Every row belongs to one group in each of 4 separate groupings. Each group adds its own fixed numbers to the row, and there is some noise. The rows also spread widely along 15 directions, which tell nothing about the answers.
Some rows, each with its group in each grouping after it:
[ 14.1  -0.8   3.5  -2.0 -19.0  20.9 -11.4 -18.6  -5.9  -6.2 -11.0  -2.1
   4.7   0.4   4.9  16.5   0.2  41.9 -10.8   6.1  -7.6 -25.1   2.3  11.6
   3.8  10.5  -0.3  -8.4  23.8 -29.0   0.5 -20.9  -0.4 -13.4]	(2) (1) K_235 K_666
[ -1.0 -16.1  -7.0  -7.1   1.9  19.4  11.2   1.3   7.4  11.5  -9.1  16.1
  -9.2   2.2  -1.4 -20.0  -4.0  -3.4  27.4  11.1 -26.1  25.4  -0.4  15.4
   0.1  19.5 -17.3 -11.3  29.0   3.7   8.2  17.4  17.7  -7.1]	(0) (0) K_288 K_674
[ -6.0 -30.1  -6.3 -27.2   5.4  27.0  10.1   0.7 -10.1  12.8  -7.7  -6.0
  10.9 -10.2  21.3  12.1 -11.6   8.8   0.3  -6.5   9.4   1.9  -2.3   1.1
   3.2  20.8   8.3 -19.8  11.7  -1.3  15.9   6.6   1.9 -13.5]	(2) (4) K_288 K_666
[  2.9  20.1  16.0   0.0 -24.6  -8.6  -4.5   0.3  18.2 -11.5  -7.7  -8.8
  -4.0 -27.9  11.4 -13.1  -0.7  -1.7  -7.6  13.6  -2.9   9.3  -9.7   4.4
  10.7  -3.2  -0.9  12.0 -12.2   1.9 -16.4   5.9 -10.7  -1.9]	(1) (3) K_235 K_920
[-30.7  28.2  -4.0  35.7  -9.9  11.7   1.5 -18.3 -32.5  15.6   7.9   6.3
   7.2  -6.5  11.5 -14.6 -20.3  -7.3   6.6  -4.8  -0.9 -29.1  -2.3 -10.7
  -7.1  10.8   0.5 -12.3  -8.9   0.2  -9.9 -32.0   4.9 -11.4]	(1) (2) K_50 K_270
[  3.9  13.2 -11.1  11.4  18.1  -0.8  -6.3  10.5 -11.6  -8.8   2.4 -23.4
  31.1 -10.9   9.6  10.7 -13.0 -25.7   4.5   3.5   3.9  -3.1  -0.1 -25.7
 -10.1 -10.3 -17.1  -0.6 -14.0  41.7   8.0  11.9 -24.5   6.8]	(0) (2) K_50 K_920
[  4.6   2.9  14.5  -9.5 -13.4 -24.4  -3.8  -8.8   0.4   7.1   7.4   3.5
 -14.0   6.3 -18.1  15.1  10.7  11.4 -24.9  -4.0  33.6   1.1  26.0 -18.0
  -5.4   1.6  -2.1   9.0  10.6 -18.1  -8.5 -20.1  12.4  12.8]	(2) (3) K_235 K_674
[-30.4 -17.2 -15.0 -12.7 -12.0 -16.9  29.9 -33.2   4.9  18.0  -2.3   3.2
 -43.6  12.4  -0.1  10.2  -0.7 -22.9 -18.5 -40.3  26.7  11.2  23.6   6.0
 -17.5   9.3  13.4  12.3   7.7 -23.4  17.6 -17.9  20.2  11.9]	(0) (0) K_235 K_175
[ -3.4   3.3  27.8  -6.2  25.3  18.6 -13.9  13.5  -8.0  19.6   4.8 -14.6
  20.6 -11.4  -4.0 -21.8  -0.9  -3.1  -6.7   5.3  15.3  -7.6   9.9 -25.1
   3.1  -7.2   9.3  -1.6  -3.5  16.2  -5.3  -0.9   8.5   3.0]	(0) (4) K_50 K_270
[ -5.2  15.2  -1.5  11.9  35.4  18.3  11.6  14.1   7.8  -7.0   6.6   5.0
  17.6  18.3 -13.3 -10.4  10.4 -18.9  15.2  27.1 -25.9  -5.5   3.2  -9.1
  -6.2 -20.3 -24.4  15.0 -30.4  35.4  14.2  -4.0 -30.6  10.0]	(0) (1) K_235 K_175
[ 15.2  20.8 -16.8   6.6  24.7  15.1  -1.9  -9.0   2.2   8.1 -12.2  -4.8
 -13.1  14.3   4.7  17.5   7.4 -13.8  -0.6 -18.3 -24.0  12.7  19.0  25.1
 -11.2 -15.9  14.5   7.0  12.8 -39.6  -0.7   8.7  25.1   1.2]	(0) (3) K_288 K_674
[ -2.8  19.1  -5.8   3.3   7.5   6.1  13.4  -8.9 -12.8  11.2   1.6  -4.9
  -3.6  -9.5   4.2  17.1  -5.4  -9.6 -16.9  -8.7 -11.9   3.3  22.8  -5.5
 -18.6  -7.3 -17.6  16.9   8.4 -14.7  -2.1  -6.0  -0.1  12.2]	(2) (2) K_288 K_674
[  0.8   1.8 -30.0 -13.4 -11.7 -34.2   1.4   0.1  -7.0  -0.7  -0.6  -5.6
  -3.9   2.6  -9.8  32.9   7.6 -22.7  -3.4  -9.9  18.1   3.3   5.3 -11.8
 -14.0  17.0 -20.5  -2.9   6.5  15.3   5.8  -0.7 -16.2  -2.0]	(1) (3) K_50 K_666
[  4.0  20.8  -1.9  22.3   7.5 -16.0 -15.0  -0.9   0.1   4.2  10.6   9.1
  -1.9   4.0  -0.4   3.0   6.2 -22.8  -2.1 -27.9  18.5 -15.8  -6.0   3.0
  10.5 -18.5  30.9  -6.6 -28.4  -7.8 -12.5  -3.3  -0.7  -2.2]	(1) (3) K_288 K_674
[  2.4   4.0  16.8  -4.1 -10.5 -30.0 -11.1   5.5  25.2 -17.4   4.2  -3.8
   5.0   1.1  -3.5  -4.3   5.4  -6.8  -1.0  -2.6  51.7  16.0  -1.4 -16.6
   6.1   2.2  18.0  -9.0 -29.0  24.9  -6.1 -10.3 -11.5   4.2]	(1) (3) K_235 K_920
[  4.7 -10.6  -7.6   8.8   8.6  -2.3 -10.6  -1.4  10.2 -15.4  -3.1   0.7
   1.5  20.9  11.9  -5.2  -7.0  -1.5  25.9  -3.7   2.3  17.4  -7.0  27.8
   9.2   0.4  19.1  -9.2  -1.7 -10.1  -0.9  11.5  19.3  -2.4]	(0) (2) K_235 K_270
[  4.1   1.2  13.4  16.5 -32.7 -37.0  -8.9  -4.1   2.7  -0.8   5.5  15.1
 -35.5   7.5 -27.4 -31.3  17.9  -0.6   4.4  31.5 -22.2   2.8  -0.5  -3.4
  15.0  10.5  -3.6  18.5  16.5  -4.7 -27.5  11.4  16.0   5.8]	(2) (2) K_288 K_674
[ -3.2  26.3  21.8  -0.5  16.2  18.0  -7.9  10.0  -2.0   7.2  -1.0 -15.4
  20.0 -10.3  18.2  -6.2 -16.5   0.2   0.3   1.2  18.0  20.3  22.9  -5.8
 -10.9 -14.4  12.7  -6.6  -5.0 -18.4 -16.6  -5.9  30.2   9.1]	(0) (3) K_288 K_674
[ -8.0  10.6  -7.3  23.5  14.3  -2.6  -7.8  -4.6  -7.7  -9.2   8.3  -2.8
  12.9  -9.6  22.7   5.2 -22.9 -23.0   8.4 -22.5   1.9  -2.5  -8.0   7.5
   0.9 -27.1   3.2   5.3 -22.7   0.5  -6.4   7.9  -2.7   7.2]	(2) (2) K_235 K_666
[ -1.0   0.0  -5.9  -2.8  28.1   9.5  -4.8   9.1  -8.9  12.1  -6.9 -28.2
   5.1  -1.2   6.2   6.9   3.7 -28.7   4.0  10.8 -12.1   4.9  10.3 -12.0
  -4.3  -5.1   9.9  10.7  -1.9   9.8  -2.6  23.6   5.5  -4.2]	(2) (3) K_235 K_270
[-18.0 -13.7  12.4  17.1  -9.7  -6.0  -4.7 -12.1 -17.4  27.8  12.6   9.3
 -19.1 -10.5  -8.5 -32.6  -7.3 -18.9   1.9  -1.5 -12.0  -5.2   6.6 -16.0
   3.8  -0.4  -7.0   6.7  30.2   8.7  -5.6   9.3  29.8   8.1]	(0) (4) K_288 K_175
[-16.0 -10.4   2.5  -3.2  -4.8   8.1  -6.9   9.7 -11.4  -6.1   5.3   2.6
  42.7   3.9   6.8   1.5 -15.2  27.4  19.4  -3.5  37.8 -23.7 -11.3  13.1
  -1.4  14.5   4.3 -32.1 -19.6  -6.3  -8.6 -30.6  -0.5  -9.2]	(1) (0) K_50 K_270
[-17.4  -5.4  10.3  17.3   0.6  -7.5  -1.5  -0.1   6.7  -7.0   7.4   3.3
   6.4  -2.8   0.4 -23.1 -11.8 -19.6  13.9   7.0  10.8  -3.6  -5.5 -11.3
   6.9 -10.6   3.1  -2.4 -16.2  20.4  -2.1   1.1   1.1   5.0]	(1) (3) K_50 K_175
[  5.8  19.7  18.2   7.8 -17.1 -15.1 -14.7  -7.1  -5.8   9.0  16.1  29.2
 -15.5   7.5   4.7  -1.7  -4.3  12.5 -14.1 -19.9  36.7   8.2   2.0  -2.8
   9.7 -10.1  17.5  -5.5  -8.8 -17.2 -12.9 -16.8  22.6   2.8]	(2) (4) K_235 K_666
[ 35.7   3.6  -5.2 -24.2   3.8  -8.5 -12.8  43.4 -23.8  12.6  14.4  10.1
  22.3   7.9 -13.1  29.9   8.8  22.3  -8.2  27.8   5.8   5.4  12.3 -17.3
   5.4  -1.3 -28.7  -9.8  22.8   0.9  -5.0  21.8   1.0  10.1]	(0) (3) K_288 K_674
[-21.6 -28.6 -11.1  -0.4 -15.2 -19.4   9.8 -13.8  -5.3  -0.9   3.1 -10.0
  -3.8   2.8   6.7   6.7 -12.4 -12.0   8.3   4.1  24.5   8.2   8.7 -17.9
  -5.5  20.9  -4.2  -7.5  14.8  10.9   6.0   8.0  13.7   3.1]	(0) (3) K_235 K_674
[ -2.6   7.0  35.9 -22.1  -1.9 -12.5  -6.9  39.0   5.8  -1.8  10.2   2.0
  23.5  10.8 -16.9 -22.4  13.4  14.7   2.5  42.9  46.6  12.7   8.8 -34.0
   2.8  14.3   7.5 -12.1 -29.1  27.6 -19.3 -15.7   3.1   5.8]	(1) (4) K_50 K_674
[ 15.1 -40.7 -13.7 -25.7  14.7  15.7   3.9   4.4 -13.8  -2.1  -0.5  -1.0
  14.6  22.8  13.7  45.0 -18.3  25.1  -3.7   2.1  10.5  31.5  35.4  -6.4
 -20.1   1.8 -14.0 -10.5  41.1 -16.0  25.5  10.0  31.3  20.2]	(2) (1) K_235 K_920
[ -5.4 -22.5   3.5 -14.3  -8.8   1.8   1.0  -1.2  -5.5  -0.2   1.5 -19.1
  23.5 -27.3   4.7  11.2 -13.9  11.6  -9.1   3.8  13.0 -15.1   3.4 -14.6
   0.6  15.7 -23.7  -2.4  17.2  14.3   4.7  -5.0 -19.1   3.3]	(1) (2) K_235 K_270
[  2.4  30.9 -22.4  -4.1  -9.5  -7.0  -4.2  10.8 -10.3  -0.7 -17.4 -22.7
   0.2  16.1  -5.2   6.1  25.2  -5.7   5.8  16.8  -5.6 -22.4 -11.1  16.7
  -4.9  27.5  17.7  -0.8 -19.0 -14.0 -20.8  -7.5  -6.3 -25.1]	(0) (2) K_50 K_674
[ 18.0  12.0  21.6  13.1   5.9  30.7 -17.4 -30.7   4.6   5.1  -4.2  -0.1
   5.3  -0.7   0.1   1.9  -0.6  25.4 -19.9 -20.7  13.0 -12.6  14.6 -11.1
   1.1  -5.5  14.6 -14.2  19.5  -6.1  12.8 -30.3   4.6  -5.3]	(0) (4) K_235 K_920
[  0.7   4.9   9.3  33.2  -4.6 -20.4 -29.3  -9.1  -6.4  -5.8   6.8  -5.2
   5.3  -1.0   2.6  -8.7  -9.7 -17.6  14.7  -6.8  15.9  -1.4  -4.9 -14.2
   3.2  -9.7  10.5  -8.0  -4.0  20.7 -14.6   7.1  11.0   2.4]	(2) (0) K_235 K_920
[ -7.2 -27.7  17.4   2.7  -7.4 -15.1  20.0 -10.9  11.7 -23.6  17.3  18.6
  -6.4   2.2  22.6  10.9 -27.2  17.1 -22.7 -16.8  36.5   5.5   7.1  -0.7
  15.7 -37.9  20.8  14.8 -25.1 -30.0  12.8   2.5   4.9  34.1]	(2) (2) K_50 K_674
[ 37.1   6.5 -20.4 -20.4  22.3  11.2  -8.5  22.9 -12.3  19.8   3.8  24.3
  -2.7  25.6 -23.4  28.2  31.5  14.5 -27.3 -23.7  -0.2 -29.7  -4.6  15.3
  12.0  -5.5  14.4  -6.6  -1.7 -21.6  13.3  -4.9 -16.8  -5.7]	(0) (2) K_50 K_920
[ 19.3 -12.0  -3.9  11.9   9.9  20.9 -16.0 -18.9 -14.1   5.2   6.2  19.0
  15.4  15.7 -13.9  18.0   6.5  30.0   2.3  -9.0  -5.2 -29.0  -0.7   3.2
   6.2   6.9 -13.6 -17.3  27.9  -1.5  15.2 -18.1  -8.1 -12.9]	(2) (4) K_235 K_270
[ -8.4 -44.3  12.5 -16.0  -1.0  30.5  15.0  -2.7  -8.2  17.1  -1.8   2.7
  -4.2  -7.3  10.5 -10.8  -7.9  26.8 -13.3  22.6 -12.9 -16.6   2.1  -8.0
  27.0   5.1  10.5  -0.4  21.8 -14.0  16.2  15.2   7.0  -1.2]	(0) (3) K_235 K_270
[-19.1 -30.0  11.5  -1.9 -10.5   5.8   9.6  -6.4   3.5  -1.3   3.0   0.0
   9.0  -9.0  -2.4  -9.8  -7.1  15.1   3.0   8.7  11.0 -21.5  -0.7  -5.5
   8.0   9.8  -1.6  -7.8  -0.9   3.4  -1.0 -12.6  -5.6   2.1]	(1) (0) K_235 K_674

New rows. What belongs after each?
[-11.8 -20.5 -21.0 -16.3 -19.1 -21.4   4.3   7.9  10.9 -19.5  -5.3   2.6
  11.3  -2.2   2.8  -1.8  -2.9  -0.6  21.7 -14.5  16.4  -8.6 -29.9  42.4
   5.8  20.4  -7.3  -7.1 -16.9  -6.6  -4.4  -2.6 -15.8 -10.4]	(0) (2) K_50 K_666
[ -7.2  11.9  -6.7 -13.3  16.7 -19.7  -1.9  15.7   4.1  10.0  10.7  -4.7
  13.6  -5.3  -9.8  11.1   3.8 -28.6   3.3 -23.9  36.6  13.8   8.5  -3.3
 -15.8   1.0 -19.1   0.7 -13.3  14.2  -5.4  -6.1  -2.0   5.3]	(0) (3) K_235 K_674
[  1.6  -6.6 -25.8 -14.6 -24.9 -19.9   7.9   4.6 -11.4  -2.4 -11.6  -6.6
 -14.9  17.9   4.6  22.3  12.5   2.0   0.6  18.1  -5.3   3.3  -3.9  12.6
  -5.8  20.6   2.4   5.8  -2.4 -12.3  -4.7   9.4   0.0  -5.9]	(2) (0) K_235 K_920
[-29.6 -25.8 -28.9  15.2 -14.9   9.6   6.3 -29.4 -17.0   1.8 -15.6 -25.0
   2.5  -9.6   7.0  -2.6  -5.8 -11.2  13.7   2.0 -23.2 -36.4  -8.4   6.0
  -9.2  37.7  -0.4  -8.8  15.5   6.5   2.6 -11.6  -5.8 -21.3]	(1) (2) K_235 K_920
[-16.9 -16.8  -1.6 -10.4   2.1  21.1  10.4   6.5   0.3  -3.0 -10.6 -17.1
  22.6  -1.0  16.3  -3.2  -7.7   5.9  14.9  20.1   6.4  -7.2  -3.3   3.8
   1.1  16.3  12.7 -17.3 -10.6   3.7   5.0  -4.3  -3.8 -12.6]	(1) (3) K_288 K_175
[-24.6  35.4  -9.0  17.5  15.2   2.9   2.4  -3.4  -9.4   9.1  -0.3   3.1
  -2.3  25.2  -3.0  -6.4  -0.3 -24.9  21.9  -6.1   0.1  16.5  17.5  13.1
 -33.1  -2.5  -4.2   4.4 -17.7 -10.4 -13.7 -28.1  26.7   2.1]	(2) (0) K_235 K_175
[ 14.6  -2.8  12.9 -36.8   7.1  13.7 -10.4  11.9  11.8   8.5  -9.6   2.2
   8.0  18.1 -13.0   5.2   5.8  25.0   1.0  -6.9  42.6  25.6  21.0  -4.6
  -8.7  22.8   9.1 -32.5  18.7  -5.8   7.8 -23.4  19.4  -5.5]	(0) (0) K_50 K_666
[ 20.4 -13.4 -10.7  -6.5  -2.2  18.1   5.6  -4.2  15.2  -3.4  -4.5  40.5
 -17.0  23.3  -9.1   3.3  18.1  31.5   2.5  -4.4 -31.6 -10.2 -15.8  57.0
  23.1  -2.0   6.7   0.5   6.3 -49.1   8.3  -3.7  -1.4 -10.8]	(1) (3) K_235 K_270
[-14.8  28.3   7.3   6.7  -2.0  10.7 -20.2  -3.8  10.1  -7.8 -16.4 -18.6
  35.8  -8.5  -9.3 -25.3   2.5   4.8  37.8  -9.3  10.2 -12.7 -12.2  40.3
 -22.0  25.1 -15.7 -16.3 -11.3  -7.7 -25.0 -44.0   2.2 -24.1]	(0) (0) K_50 K_270
[  3.5  -9.4 -19.3 -17.1  -4.0 -14.3  -4.1  18.3  -1.3  11.9  -3.8  -1.7
 -10.2   6.5  -7.0   1.4  19.9 -14.8   6.4   4.9  -1.5  -6.2 -15.0  13.4
  13.5  17.6   9.7  -0.5  -2.5  -2.4  -8.3  23.6   0.2 -15.3]	(0) (3) K_235 K_674
[ -7.5 -17.2 -20.1 -19.1  -0.5 -38.0   1.9  15.7   4.7 -11.2   0.4 -13.2
   4.7  15.1  -9.9  10.0  11.2 -17.0  10.4  -7.7  27.9   1.3  -6.4  18.9
  -3.4  10.8   3.5   7.6 -19.5  -4.0  -6.7   5.1  -5.1   4.9]	(0) (2) K_50 K_270
[ 30.6 -20.4  26.0 -20.5  -2.3  34.0  -9.2   4.5  36.2 -17.9 -14.2  19.2
  11.6   6.4   0.9  -6.0   2.6  56.6   3.0   3.9   4.3  13.1  -5.8  33.7
  20.5   3.0   9.2 -23.6  12.6 -23.1   9.6 -11.2   0.7  -4.8]	(1) (0) K_235 K_920
[  0.8   1.2   6.8 -21.7 -10.1  26.2   1.2  17.2 -20.0  17.3 -11.0  -8.9
   6.0  -2.2  14.0  -7.2 -12.0  16.6   3.5  51.9   0.4  26.0  16.4 -41.0
  -1.1  32.3  -6.2 -24.9  32.0  19.8   4.6  12.7  20.5 -12.1]	(0) (3) K_50 K_666
[-26.8  -5.0  -6.1 -21.9 -10.4   3.2  13.0  -3.8  -2.4  16.3  -9.4  -6.3
  -9.1  -3.9  -4.0 -14.4   1.5 -10.3   1.9  -5.5  23.6   2.6   3.2 -10.1
  -9.6  41.6   2.3 -13.8   2.6  12.0   3.9 -21.8   0.1 -14.9]	(0) (2) K_50 K_666
[-33.9  -9.3  12.0  -0.6  37.3  32.8  27.9 -10.7   5.9  19.6   4.8  20.2
  -6.9  -0.6  12.3 -22.9 -26.2 -21.0   7.9 -19.3  -0.6  40.2  26.7   1.5
 -15.9 -18.9  -2.6   8.8  -4.3 -11.7  16.5  -8.5  34.6  18.3]	(2) (3) K_50 K_270
[-19.7 -10.5  -7.2  11.5   3.4  11.8  16.0  -9.3  11.3 -11.2   0.5  13.9
  -3.0   8.7  24.0 -19.3 -23.0  -9.6  30.3   3.8   0.8  30.1  -9.4  11.6
   6.6   8.4   2.2  -8.8  -9.4  14.2  16.2   8.6   7.3  -1.7]	(0) (2) K_235 K_270
[  8.6 -50.8   4.5 -20.5 -11.8 -22.1 -11.8  -7.5  -8.0   4.2  10.7  -0.5
  15.3  -2.0 -28.8  20.1   9.1  30.8 -15.0 -21.0  38.9 -43.0   2.3  -4.3
  10.3  23.7  -7.7 -12.0  25.5  -3.8   5.4 -19.9 -18.2   1.0]	(2) (2) K_288 K_270
[  3.4   0.2 -14.4  12.9  -4.5 -10.5  -4.0   2.9 -14.8  10.6   9.5  14.3
  -5.7  -7.1  -7.8  -2.3  -1.4 -18.7   2.1  -2.9 -16.3  -2.6  -2.0 -10.0
   2.4   4.5 -16.0  -2.4  13.1  20.8  -0.5  10.6  -8.0   3.1]	(1) (2) K_288 K_920
[  3.5 -17.0  -5.9  30.8 -18.6 -25.5 -17.3 -13.5 -23.0 -23.0  13.5 -13.8
  28.7  -0.4  13.1  26.5 -21.1  11.4   1.6   9.1  18.2 -35.9   0.2 -19.4
   9.6 -14.4   1.7 -12.8   4.9   1.2  -5.4  10.7  -3.7  10.0]	(0) (3) K_288 K_674
[-10.7  37.0   5.7  26.6  -2.0 -15.5 -16.8  10.0 -13.6  -1.8   5.3 -11.8
  16.9 -14.1  18.8 -13.4 -16.8 -26.8  24.3  15.1  -0.7  19.5  -2.0  -4.4
  -7.4 -11.7  -8.2   5.5 -19.0   9.7 -30.0  12.9  13.8   1.1]	(2) (3) K_288 K_270
[  4.3  43.0 -32.0  18.9  -4.0  -9.0   2.2 -25.0   5.5   3.4 -12.1  -7.9
 -12.9  -6.5   2.9  18.6  16.5 -40.7   0.6 -34.4   0.2 -20.0 -17.4  12.9
  -3.6  11.8   8.1  -4.2 -20.3  12.4   7.6  -7.6 -38.5 -30.7]	(0) (3) K_288 K_674
[  8.2 -26.3  11.1 -16.6   5.4  -0.1  -3.3  12.5  12.3  -3.4   3.5  -4.9
  26.9 -23.2 -17.9  -4.8   5.5   7.9   0.0   5.3   2.6 -19.5 -10.5  -1.0
  15.3  -0.4 -33.0   5.3   6.7  22.1  10.0   7.9 -33.9   2.6]	(0) (3) K_50 K_270
[  5.9  11.9 -54.3 -11.0   6.8  -1.2   3.9  -4.1 -15.8  26.4 -14.9   0.0
 -29.6  22.4  -7.2  36.3  31.3 -20.5  -8.7 -32.7 -21.8 -23.9  -2.3  41.7
  -6.8  18.7  25.0   2.7   4.5 -49.5  -5.2  -0.9   9.0 -26.3]	(1) (3) K_235 K_674
[ 19.7 -24.4   5.1  16.0  -2.6  14.5  -9.6 -24.8   2.1   0.2  -2.2   7.8
 -14.2   7.2 -13.0   5.6  -0.3  18.2  -9.0   1.9 -28.0 -20.4  10.2  -5.7
  13.2 -11.1  -3.9  -2.6  44.7  -6.4  17.9   5.5   3.6   4.0]	(1) (0) K_235 K_175
[ 21.2 -17.6 -37.2 -26.3  16.1   4.0  14.8  12.0  -9.3  15.6  -2.5   9.5
  -8.0  19.0 -17.4  37.4  19.9  -3.8 -13.6  -7.6 -22.6  -9.6   3.8  14.4
  -1.1  -0.3 -21.0   8.0  23.1 -13.1  27.6  17.4 -12.8   0.5]	(0) (3) K_50 K_175
[ 12.8  16.4   4.8   1.9  22.7  15.7  -1.9 -17.9   9.0  -9.5 -18.7 -43.1
  14.3  -3.5 -11.3  17.1  24.3  -1.9 -22.7   2.4 -11.6 -36.2  16.8 -10.1
 -10.5 -12.0   9.8  20.7  -6.5  -4.6   4.3 -12.9 -26.8  -1.6]	(0) (4) K_50 K_674
[ -0.9  -0.4   1.5  19.7   8.6 -17.0 -12.5  -9.5  23.4 -24.7  -7.4 -15.1
  10.6   1.7 -13.8 -15.8   9.1 -25.7  22.1  -1.6  -4.2  -3.3  -9.1   9.4
  -3.3 -10.5  -5.1   9.0 -16.3  19.1  -4.1   3.1 -12.5   3.8]	(0) (3) K_50 K_920
[-17.4   4.8  -0.2   6.5   7.9  31.1  21.2  -7.2 -15.7  10.0  -2.5   2.8
  -2.1   9.0  23.9  -2.4 -14.1   3.5 -11.9   6.4  -0.9  -1.8  14.9 -17.1
  -3.3  -1.2  32.4  -8.6 -18.3  -9.4  10.2 -13.5   5.2   3.2]	(1) (2) K_288 K_920
[-29.8  25.6  16.6   6.2  -7.7   7.4   6.6   9.3   8.5  -9.5  -7.2  -7.4
  10.3 -14.9  23.0 -34.3 -16.2 -12.0  18.2  22.9   2.3  19.2  -6.4   5.7
  -2.9  -2.5  10.2   0.8 -38.5  -2.5 -23.0  -8.3  11.0  -2.9]	(1) (3) K_50 K_666
[ 10.2  -1.4 -26.5 -13.2   3.4  27.2   9.6   9.3 -25.0  29.8   1.9  19.5
  -1.5  -8.8  -5.9  11.8   7.3   9.8 -15.4  -5.8 -36.8 -23.8  -9.5  13.0
   3.9  12.2 -29.6   0.0  24.1  -8.5  13.8   1.9 -16.0  -9.7]	(0) (2) K_235 K_920
[  0.8 -32.9 -19.1 -13.3  -0.4 -18.3   8.0  14.9  19.5 -10.9   5.7  39.7
 -11.5  35.5 -28.9  -7.5  26.0  -0.2  25.6   8.6 -10.1   3.9 -18.7  29.8
  17.7  13.0  -7.8  -6.4 -12.5   3.6   5.4   4.4 -13.3  -4.6]	(1) (3) K_235 K_666
[  0.9  -0.7 -25.0 -14.5  31.8  37.1  25.9  -6.4   3.9  14.5 -13.1  23.1
 -13.0  33.3 -13.6  10.5   5.8   1.1  16.1 -11.9 -33.3  31.0  28.4  29.8
 -30.0   9.2 -25.2  -1.7  29.1 -28.5  24.3 -13.3  26.0   3.1]	(0) (0) K_50 K_674
[  8.0 -24.5   3.2  -7.6  -9.7  28.0   7.2  -0.7 -29.0  18.3   8.1  17.2
  -2.8  11.0  30.2  17.8 -23.9  42.0 -20.6  23.6   7.1   1.1  13.1 -26.7
  21.9   2.3  17.2 -21.3  30.1 -19.0  21.5  17.6  23.1   1.9]	(0) (3) K_235 K_270
[  9.6  12.7  -7.8  25.7   3.9   3.9 -14.3  -4.2  -1.8 -17.9   5.4  19.7
  21.0   8.2  16.4   3.8 -20.6   6.6  22.3 -20.1  14.6   4.6 -14.7  20.5
  -1.2  -7.1  -0.5 -21.7 -14.5   2.0   2.8  -9.5   1.9  -4.6]	(2) (2) K_50 K_920
